All rows are made from the same 11 directions, up to rounding. Whole rows:
[[207, 68, 44, -213, -32, 148, -161, -162, 4, 111, -269, 16, 45, 50, -196, 17, 161, 124],
[10, 205, -217, 14, 96, 224, 275, -35, -350, -192, -117, -108, 136, -122, -60, -383, -73, 161],
[68, -122, 46, -15, -58, 94, 196, 171, -315, -57, -197, -51, 72, 103, -181, -87, -50, 57],
[-47, -190, 110, 76, 47, -19, -222, 71, -14, -366, 227, 130, 130, -106, -141, 177, 194, 200],
[196, 63, 135, -50, 22, -71, 13, -139, 150, 356, -258, -99, 73, 107, -40, -128, 14, -124],
[103, 111, -28, -61, 135, 145, 208, 201, -51, 130, -96, -221, -209, -184, 17, -255, -4, -201],
[-42, -88, 16, -48, 104, -154, 111, -60, 249, 55, 194, -140, -187, -91, 286, -303, -168, 78],
[-33, 118, 34, 24, 88, -113, -127, -178, 255, 236, -138, 28, -324, 24, 136, -145, -316, -173],
[-117, 118, 222, -241, 65, 114, -125, -90, 12, -176, 104, -154, -356, 109, 155, -217, -158, 152],
[201, 198, 199, -76, -362, 14, 98, -309, -165, -177, 38, -101, -25, 196, -160, 43, -16, 335],
[-129, 54, 114, 68, 5, 42, -60, 102, -277, 58, -369, 33, 82, 203, -233, 106, -88, -166],
[-153, 231, 37, 184, 67, 4, -54, -111, -160, -172, 52, 12, 414, 82, -50, 44, 123, -22],
[38, 122, 74, 173, 83, 203, -43, 42, -236, -238, -8, 142, 7, 183, -13, -141, -203, -165],
[5, 181, -190, 54, 71, -125, 111, -329, 176, 88, 74, -72, 234, -140, 157, -239, 16, 145],
[8, -145, 257, -309, -19, 129, -372, 2, 98, -160, 168, 43, 31, 176, -4, 238, 318, 192]]

The start of a row, then its end:
[164, -39, 62, -4, 66, 51, -161, -178, 124, 202, -160, 208, 185, 370] | [127, -123, -130, -157]
[-45, 59, -175, -201, -131, 72, -128, -95, 72, 169, -162, 107, -315, 33] | [34, 173, -114, 10]
[180, 16, -122, -29, 84, 47, -157, 63, 98, 344, -450, 70, -52, -266] | [-334, 157, 187, -190]
[-303, -21, -37, 185, 53, -285, 3, 74, 213, 70, 315, -35, 191, -75] | [230, 221, 120, -179]
[-184, 110, -76, -145, 159, 83, -166, -259, 140, 60, 53, 101, 72, 319] | [421, -242, -210, -11]
[-23, -219, -230, 60, 63, 45, -20, 155, -86, -119, -51, 176, 51, -206] | [-131, 66, 36, 90]
[79, 119, 80, -41, 138, -64, 8, -9, 118, 281, -186, -225, 241, -174] | [-145, -28, 338, -103]
[250, 123, 0, 43, 142, 345, 74, 129, -5, -134, 333, 66, -24, 158] | [346, -279, -40, -331]
[-211, -242, 29, 126, 27, -210, 298, 106, -274, -233, -3, -165, 289, -90] | [-140, -185, -45, 346]
[58, -127, 23, 26, 206, 135, -124, -118, -92, -177, -48, 193, 396, 241] | [51, -295, -53, 127]
[-96, -91, 80, 19, 166, 144, -6, 279, -141, -188, 38, 2, -268, -2] | [53, -165, -195, -132]
[152, 162, -197, 35, 27, 66, -112, -297, 71, 71, -288, 186, -274, -116] | [-91, -193, -314, 54]
[-29, 224, 50, 52, -71, 65, -97, -190, 64, -209, 353, 82, -62, 179] | [259, 20, -97, -28]
[48, -38, 389, -7, -39, 10, -158, 126, -86, -167, -29, -71, -214, 39] | [-252, 124, 37, 0]
[2, 18, 52, -149, 81, 185, -339, -75, 34, -166, 6, 146, -96, 40] | [-32, 54, 60, 98]
[-289, 128, -72, -43, 146, 64, 95, -43, -156, -14, -16, -83, 240, 221] | [247, -237, -115, -19]
[70, 20, 161, -180, 205, 130, -276, -93, 292, -111, 299, -1, -108, 30] | [270, -173, 100, 19]
[151, -527, -70, 90, 82, 4, -62, 316, 95, -33, 2, 310, -284, -56] | [9, -26, -245, -107]
[-48, 206, 225, -131, 149, -85, -73, -128, 221, 187, -41, -286, -131, -61] | [78, -184, 53, -54]
[-177, 4, -2, -38, 216, 228, -191, 159, -163, -288, 47, 79, -18, -22] | [2, -48, 24, -8]
[142, -217, 102, 18, 70, 49, -60, 263, 100, 147, 4, 95, -48, 106] | [54, 67, 32, -314]
[-381, -15, 155, -120, 225, -111, 133, 101, -101, 19, -107, -344, -38, 9] | [106, -336, -139, 85]
[51, -17, 17, -9, 328, 188, -94, 219, -22, -234, 16, -74, -224, -422] | [-139, -251, 90, 8]
[21, 193, -141, 277, -32, -243, 19, -173, 249, 98, 51, 34, -263, -352] | [-24, 45, -166, -111]
[-4, -76, 62, 147, 153, -218, 136, 54, 320, 78, 386, -134, 81, -114] | [329, -176, 41, -160]
[71, -20, 17, -145, -51, -8, -285, -84, 221, 284, -166, 123, 9, 86] | [-56, 297, 178, -107]
[142, 21, 68, -39, 236, -16, -254, -279, 343, -130, 182, 29, -19, -210] | [87, -281, 69, 212]
[-101, 274, -121, -15, -65, 241, -194, -42, -134, -234, 164, 144, 59, 40] | [12, 288, 169, -43]
[-121, 175, -37, 274, -44, 35, 94, 123, -221, -261, 188, 39, 17, -45] | [-25, 121, -55, -157]
[135, 29, -26, 257, 151, -166, 91, -26, 262, 270, 30, 15, 116, -67] | [152, -168, -69, -340]
[42, -110, 35, 82, -112, -51, 77, -152, -138, -156, 64, 103, 390, 266] | [2, -42, -27, 220]
[352, 96, -59, -254, -36, 189, -34, -204, 153, 187, -54, -17, 103, 41] | [41, -95, 231, 78]
[-147, -31, -173, -24, -80, -106, 152, -64, -5, 335, -283, 54, -173, 237] | [185, -102, -441, -129]
[-49, 115, -191, 160, 55, -141, -185, -380, 171, -51, -54, 207, 23, -164] | [-30, -57, -168, 177]
[-47, -104, 21, 143, 184, 59, 136, 246, -96, -28, 75, 13, 105, 121] | [179, -215, -132, -267]
[113, -24, -222, 122, -138, 16, -82, 199, 98, 59, 25, 195, -345, -337] | [-172, 432, 79, -223]
[-125, -205, -227, 400, 183, -184, 50, 195, 68, -36, 58, 221, -4, -256] | [36, -31, -225, -220]
[246, 65, -281, 220, -217, 82, 165, 110, -46, 48, 114, 201, 25, -93] | [-36, 284, 70, -259]
[-181, 368, 20, -186, 12, 93, 3, -16, 23, 294, -87, -220, -78, 148] | [191, 59, 67, -290]
[-305, -106, 62, -230, 140, -128, -37, 22, 113, -131, 155, -265, -149, -255] | [81, -117, 98, 350]
[-176, 170, -87, -70, 20, -16, 128, 112, -40, -57, 80, -273, -216, -384] | [-55, 32, 139, 73]
[-513, 126, 77, -11, 139, 11, -175, 118, -121, -89, -6, -23, -137, 167] | [152, 83, -182, -173]
[166, -190, 291, 13, 115, -55, -82, 49, -16, 150, -365, -16, 67, 120] | [-251, -152, -48, -50]
[-22, -42, -205, 247, 71, 86, 123, 176, -131, -262, 191, 161, -113, -149] | [80, -101, -209, -105]
[35, -2, -62, -127, 168, -50, -105, -187, 155, 220, -410, -29, -279, -192] | [-112, -301, -221, 127]
[-33, 205, -42, -17, 79, 94, -195, -128, 109, -211, 285, 16, 103, -165] | [61, 88, 269, 81]
[-264, 63, -90, -85, -140, -51, -140, -118, -12, -71, 114, 63, 154, 93] | [50, 340, 145, 153]
[65, 72, 102, 240, 27, -124, -39, 132, 65, 237, -208, 16, -110, -96] | [-194, 161, -33, -401]
[11, 202, -197, -95, 20, -34, 6, -203, 185, 64, 154, -137, 280, -302] | [28, 72, 425, 177]
[-167, 76, 123, 128, 104, -105, 74, 142, 39, 26, 130, -145, -80, -19] | [136, -50, -71, -243]
[-134, 86, 162, -129, 234, 147, -216, 37, 90, -327, 329, -101, -216, -119] | [173, -165, 68, 82]
[113, -213, -179, -321, -220, 91, 32, -122, 84, 36, 75, 120, -192, 172] | [205, 1, -116, 294]
[215, 64, 141, 174, -68, 58, -167, -44, 81, -3, 62, 231, -98, 217] | [22, 116, -130, -289]
[39, 160, 90, 31, 225, 25, -77, -154, 5, -7, -226, -84, -30, -122] | [-122, -337, -97, 42]
[-24, 119, -103, -122, 167, 165, 192, 19, -173, -96, -106, -211, -92, -193] | [-4, -414, -66, 159]
[337, 136, -197, -78, 70, 325, -180, -129, 25, -83, -36, 189, 119, -159] | [-124, -18, 259, 53]
[-56, 126, 317, -116, -96, -92, -83, 86, 138, 138, 40, -237, -401, -1] | [-19, 200, 48, -168]
[47, 271, -32, 262, -5, 19, 9, -230, -150, -89, -75, 112, 318, 113] | [-86, -59, -68, -61]
[-120, -126, 298, -204, -78, -269, -154, -214, 237, 134, 29, -143, 99, 207] | [61, 90, 101, 248]
[-28, -5, 308, -80, 46, 74, -63, -41, -47, -207, 214, -67, 90, 332] | [180, -166, -34, 64]
[77, 242, 353, 156, 77, -139, 91, -47, 106, 157, 37, -262, 42, 88] | [50, -169, -5, -291]
[-35, -280, 131, -125, 39, 4, -273, 1, 89, -182, 121, 147, 38, 107] | [11, 90, 76, 214]
[95, 83, 122, -134, 101, 41, 164, 89, -14, 62, -103, -333, -226, -241] | [-97, -274, 54, 44]
[-15, -167, -168, -85, -26, -110, -191, -14, 379, 222, 166, 164, 20, -61] | [189, 304, 188, -75]
[-107, 5, -388, 80, -111, -53, 307, 163, -35, 177, 101, -11, 132, -134] | [148, 179, 85, -157]
[26, -150, 328, -315, -101, -130, -62, 22, 128, 63, -54, -291, -311, -95] | [-168, 67, 149, 283]
[-176, 153, 276, -215, 160, -165, -36, -171, 158, 101, -29, -424, 68, -100] | [15, -209, 198, 209]
[48, -91, -23, 116, -26, -205, -149, -144, 286, -15, 126, 132, -158, -193] | [-10, 96, -61, 85]
[-166, -27, -96, 207, -55, 21, 54, 18, -189, -179, 215, 218, 415, 351] | [207, 105, -76, -101]
[-105, -39, 5, -56, -39, -82, 275, 148, -113, 0, 145, -285, 355, -82] | [0, 50, 345, 116]
[-66, 152, 196, -68, 76, 29, -30, -33, 77, -167, 228, -178, -339, -41] | [164, -198, -122, 24]
[-53, 103, 185, 253, -86, -116, -36, -160, -77, -282, 205, 72, 113, 158] | [-6, 30, -136, 57]
[19, 178, 287, 184, -111, 20, -113, 6, -207, 3, -249, 79, -113, 300] | [-222, 154, -217, -279]
[-110, 128, 230, 208, 162, 64, -18, 40, -163, -218, 129, 4, 177, 271] | [127, -196, -150, -205]
[6, -109, -114, 75, 215, 76, -145, -6, 49, 38, -110, 235, 147, 86] | [87, -149, -118, -125]
